The groups are shells around one centre, one inside the other: the same stretched ball of 2 dimensions in 8 sizes.
Known rows, each followed by its group:
[-44.7 -41.8 -38.3 -25.5  -6.3 -31.7  23.4   9.1  10.4 -10.8   3.9 -28.5
  23.6 -21.1 -36.9  35.9 -22.4 -25.5   0.6 -24.0 -31.3  45.9]
J886
[-61.5  -1.9 -51.0  16.2   2.8 -24.7 -12.4 -22.2 -53.1   3.9  58.9 -50.0
 -19.9 -31.0 -55.4 -28.3  47.1 -25.3 -34.4 -14.0 -50.6 -18.7]
J735
[-42.1 -54.8 -32.7 -33.9 -10.4 -25.4  26.4  25.1  19.7 -16.3 -13.9 -20.7
  37.5 -16.5 -25.3  55.0 -42.1 -25.8  12.3 -12.4 -35.6  66.1]
J968
[-65.3   4.9 -52.9  25.1   4.0 -20.8 -21.3 -25.9 -67.6   6.3  68.5 -53.4
 -27.6 -32.3 -57.0 -39.9  60.1 -25.2 -40.2  -7.9 -57.2 -30.3]
J141
[-65.8   9.1 -54.8  27.0   5.6 -24.2 -20.9 -32.0 -68.8   8.1  74.2 -56.1
 -31.9 -33.8 -61.5 -45.8  66.0 -25.2 -44.2 -13.7 -54.3 -36.8]
J454
[-48.9 -29.0 -43.0 -14.5  -2.8 -33.5  15.9  -3.6  -4.8  -5.8  21.7 -35.8
   9.7 -25.0 -45.3  15.9  -1.5 -25.5 -10.9 -27.6 -32.6  25.3]
J96
[-58.9  -6.6 -49.9  10.2   2.0 -27.5  -6.2 -19.8 -43.3   2.3  52.7 -47.7
 -15.0 -30.2 -54.5 -20.5  38.5 -25.3 -30.4 -18.5 -46.0 -11.2]
J735
[-44.1 -44.2 -37.3 -27.3  -7.0 -31.0  24.4  11.8  12.5 -11.8   0.7 -27.3
  26.2 -20.4 -35.0  39.4 -26.1 -25.8   2.8 -22.4 -31.4  49.5]
J476
[-64.5   3.9 -52.7  23.4   4.0 -22.2 -19.0 -26.1 -64.4   6.1  67.3 -53.0
 -26.4 -32.2 -57.3 -38.0  57.9 -25.2 -39.5 -10.1 -55.1 -28.5]
J912
[-52.7 -35.3 -37.7  -9.2  -7.1 -14.8   1.8  14.5 -20.7  -9.6  13.0 -30.7
  16.1 -20.1 -29.9  22.3  -5.5 -25.7  -4.3   4.7 -53.7  34.0]
J96
[-56.5 -23.8 -42.0   1.1  -3.9 -15.9  -5.5   3.2 -35.0  -5.1  29.0 -37.0
   3.5 -23.5 -37.2   4.3  13.5 -25.6 -14.6   2.4 -55.7  15.6]
J886
[-46.6 -49.6 -33.3 -24.2 -10.4 -17.2  14.5  25.6   1.8 -14.9  -6.7 -22.9
  31.7 -16.7 -23.2  45.3 -30.1 -25.8   8.1   1.3 -46.8  57.1]
J141
[-42.4 -47.1 -36.8 -31.3  -7.4 -33.3  28.7  12.7  19.5 -12.6  -3.2 -25.8
  29.2 -20.0 -34.9  44.2 -31.7 -25.6   4.9 -26.5 -28.0  54.1]
J454
[-49.8 -41.2 -36.0 -15.8  -8.4 -16.3   7.8  18.8 -10.4 -11.7   4.5 -27.3
  22.7 -18.8 -27.5  32.1 -16.2 -25.9   1.0   2.4 -50.2  43.8]
J912
[-54.0 -29.7 -40.3  -5.5  -5.1 -17.2   0.2   7.7 -25.0  -7.3  20.7 -33.9
  10.0 -22.0 -34.6  14.0   3.0 -25.7  -9.4   0.1 -52.2  25.2]
J968
[-62.5   0.0 -51.7  18.4   3.2 -24.3 -14.1 -23.9 -56.3   4.6  61.9 -51.1
 -22.1 -31.4 -56.3 -31.6  50.7 -25.4 -36.2 -13.5 -51.7 -22.1]
J476

New rows. What belongs after each?
[-61.2  -3.5 -50.4  15.3   2.4 -24.2 -11.9 -20.7 -51.8   3.4  56.9 -49.0
 -18.3 -30.5 -54.2 -26.0  44.9 -25.2 -33.0 -13.1 -50.9 -16.7]
J968
[-43.0 -47.1 -36.3 -30.2  -7.7 -31.0  26.5  14.5  16.8 -12.9  -3.4 -25.4
  29.4 -19.5 -33.4  43.9 -31.2 -25.7   5.3 -22.5 -30.6  54.2]
J886
[-60.7  -4.2 -50.4  14.1   2.2 -25.1 -10.4 -20.5 -49.8   3.1  56.1 -48.9
 -17.5 -30.4 -54.2 -24.9  43.5 -25.3 -32.5 -14.3 -49.5 -15.4]
J968
[-48.5 -45.9 -34.4 -19.6  -9.7 -15.5  10.1  23.4  -5.4 -13.6  -1.6 -24.7
  27.7 -17.2 -24.2  39.2 -23.4 -25.9   4.9   4.2 -50.1  51.0]
J454
[-57.3 -10.6 -48.7   6.1   1.1 -28.1  -2.7 -16.6 -36.8   0.8  46.9 -45.5
 -10.4 -29.1 -52.5 -14.0  31.5 -25.3 -26.9 -19.5 -44.1  -4.7]
J968
[-38.7 -63.9 -29.7 -42.8 -12.8 -25.9  33.4  32.8  32.5 -19.7 -26.3 -15.9
  47.3 -14.1 -20.5  69.3 -57.4 -25.9  20.3 -12.7 -32.6  80.7]
J141
[-39.0 -65.1 -28.9 -42.5 -13.5 -23.3  31.9  35.8  31.1 -20.3 -28.3 -14.8
  48.8 -13.3 -18.0  71.0 -58.7 -26.1  21.6  -8.4 -35.4  82.7]
J96
[-43.6 -56.0 -31.5 -31.6 -11.6 -19.6  21.6  29.8  13.8 -17.0 -15.4 -19.7
  38.6 -15.2 -21.1  55.6 -41.8 -26.0  13.5  -2.6 -42.1  67.4]
J912
[-44.6 -43.7 -37.5 -26.1  -7.0 -29.9  22.8  12.1  10.5 -11.7   1.4 -27.3
  25.6 -20.3 -34.7  38.4 -24.8 -25.6   2.3 -20.8 -33.0  48.5]
J968
[-59.3  -5.5 -50.4  11.0   2.3 -27.9  -6.6 -21.0 -43.9   2.7  54.0 -48.3
 -15.9 -30.5 -55.4 -21.9  39.9 -25.3 -31.3 -19.3 -45.7 -12.8]
J476
[-37.3 -67.4 -28.4 -46.2 -13.6 -26.0  36.2  36.0  37.8 -20.9 -31.4 -13.8
  51.4 -13.2 -18.6  74.9 -63.5 -25.9  23.4 -12.9 -31.3  86.4]
J454
[-38.1 -64.0 -29.9 -44.2 -12.4 -27.9  35.6  31.7  35.6 -19.5 -26.6 -15.9
  47.7 -14.4 -21.6  70.1 -58.4 -25.9  20.3 -16.1 -29.9  81.1]
J96
[-52.6 -21.7 -45.1  -5.5  -1.4 -30.2   7.2  -8.0 -19.2  -3.1  31.8 -39.6
   1.5 -26.5 -47.5   3.6  12.2 -25.4 -17.3 -22.3 -38.6  13.0]
J968
[-59.5 -16.2 -44.6   8.8  -2.1 -14.7 -12.0  -2.9 -46.6  -2.4  39.3 -41.2
  -4.7 -25.4 -40.8  -7.7  26.8 -25.5 -21.2   4.0 -59.0   3.2]
J96
[-40.1 -60.3 -30.8 -39.2 -11.9 -25.4  30.4  30.1  27.2 -18.3 -21.6 -17.6
  43.6 -15.1 -22.1  63.7 -51.2 -25.8  17.3 -12.0 -34.1  74.9]
J886
[-49.4 -43.8 -35.0 -17.3  -9.2 -15.1   8.3  21.7  -8.7 -12.7   1.4 -25.9
  25.4 -17.9 -25.2  35.7 -19.7 -25.9   3.2   4.7 -51.0  47.4]
J454
[-51.0 -24.5 -44.2  -9.3  -1.8 -31.8  10.9  -6.6 -13.1  -4.1  27.9 -38.1
   4.6 -26.0 -47.0   8.6   6.8 -25.5 -14.9 -25.0 -35.8  17.8]
J886
[-62.4   0.2 -51.6  18.6   3.4 -24.2 -14.3 -23.8 -56.6   4.7  61.8 -51.2
 -22.3 -31.4 -56.3 -31.6  50.8 -25.3 -36.1 -13.3 -51.7 -22.3]
J476
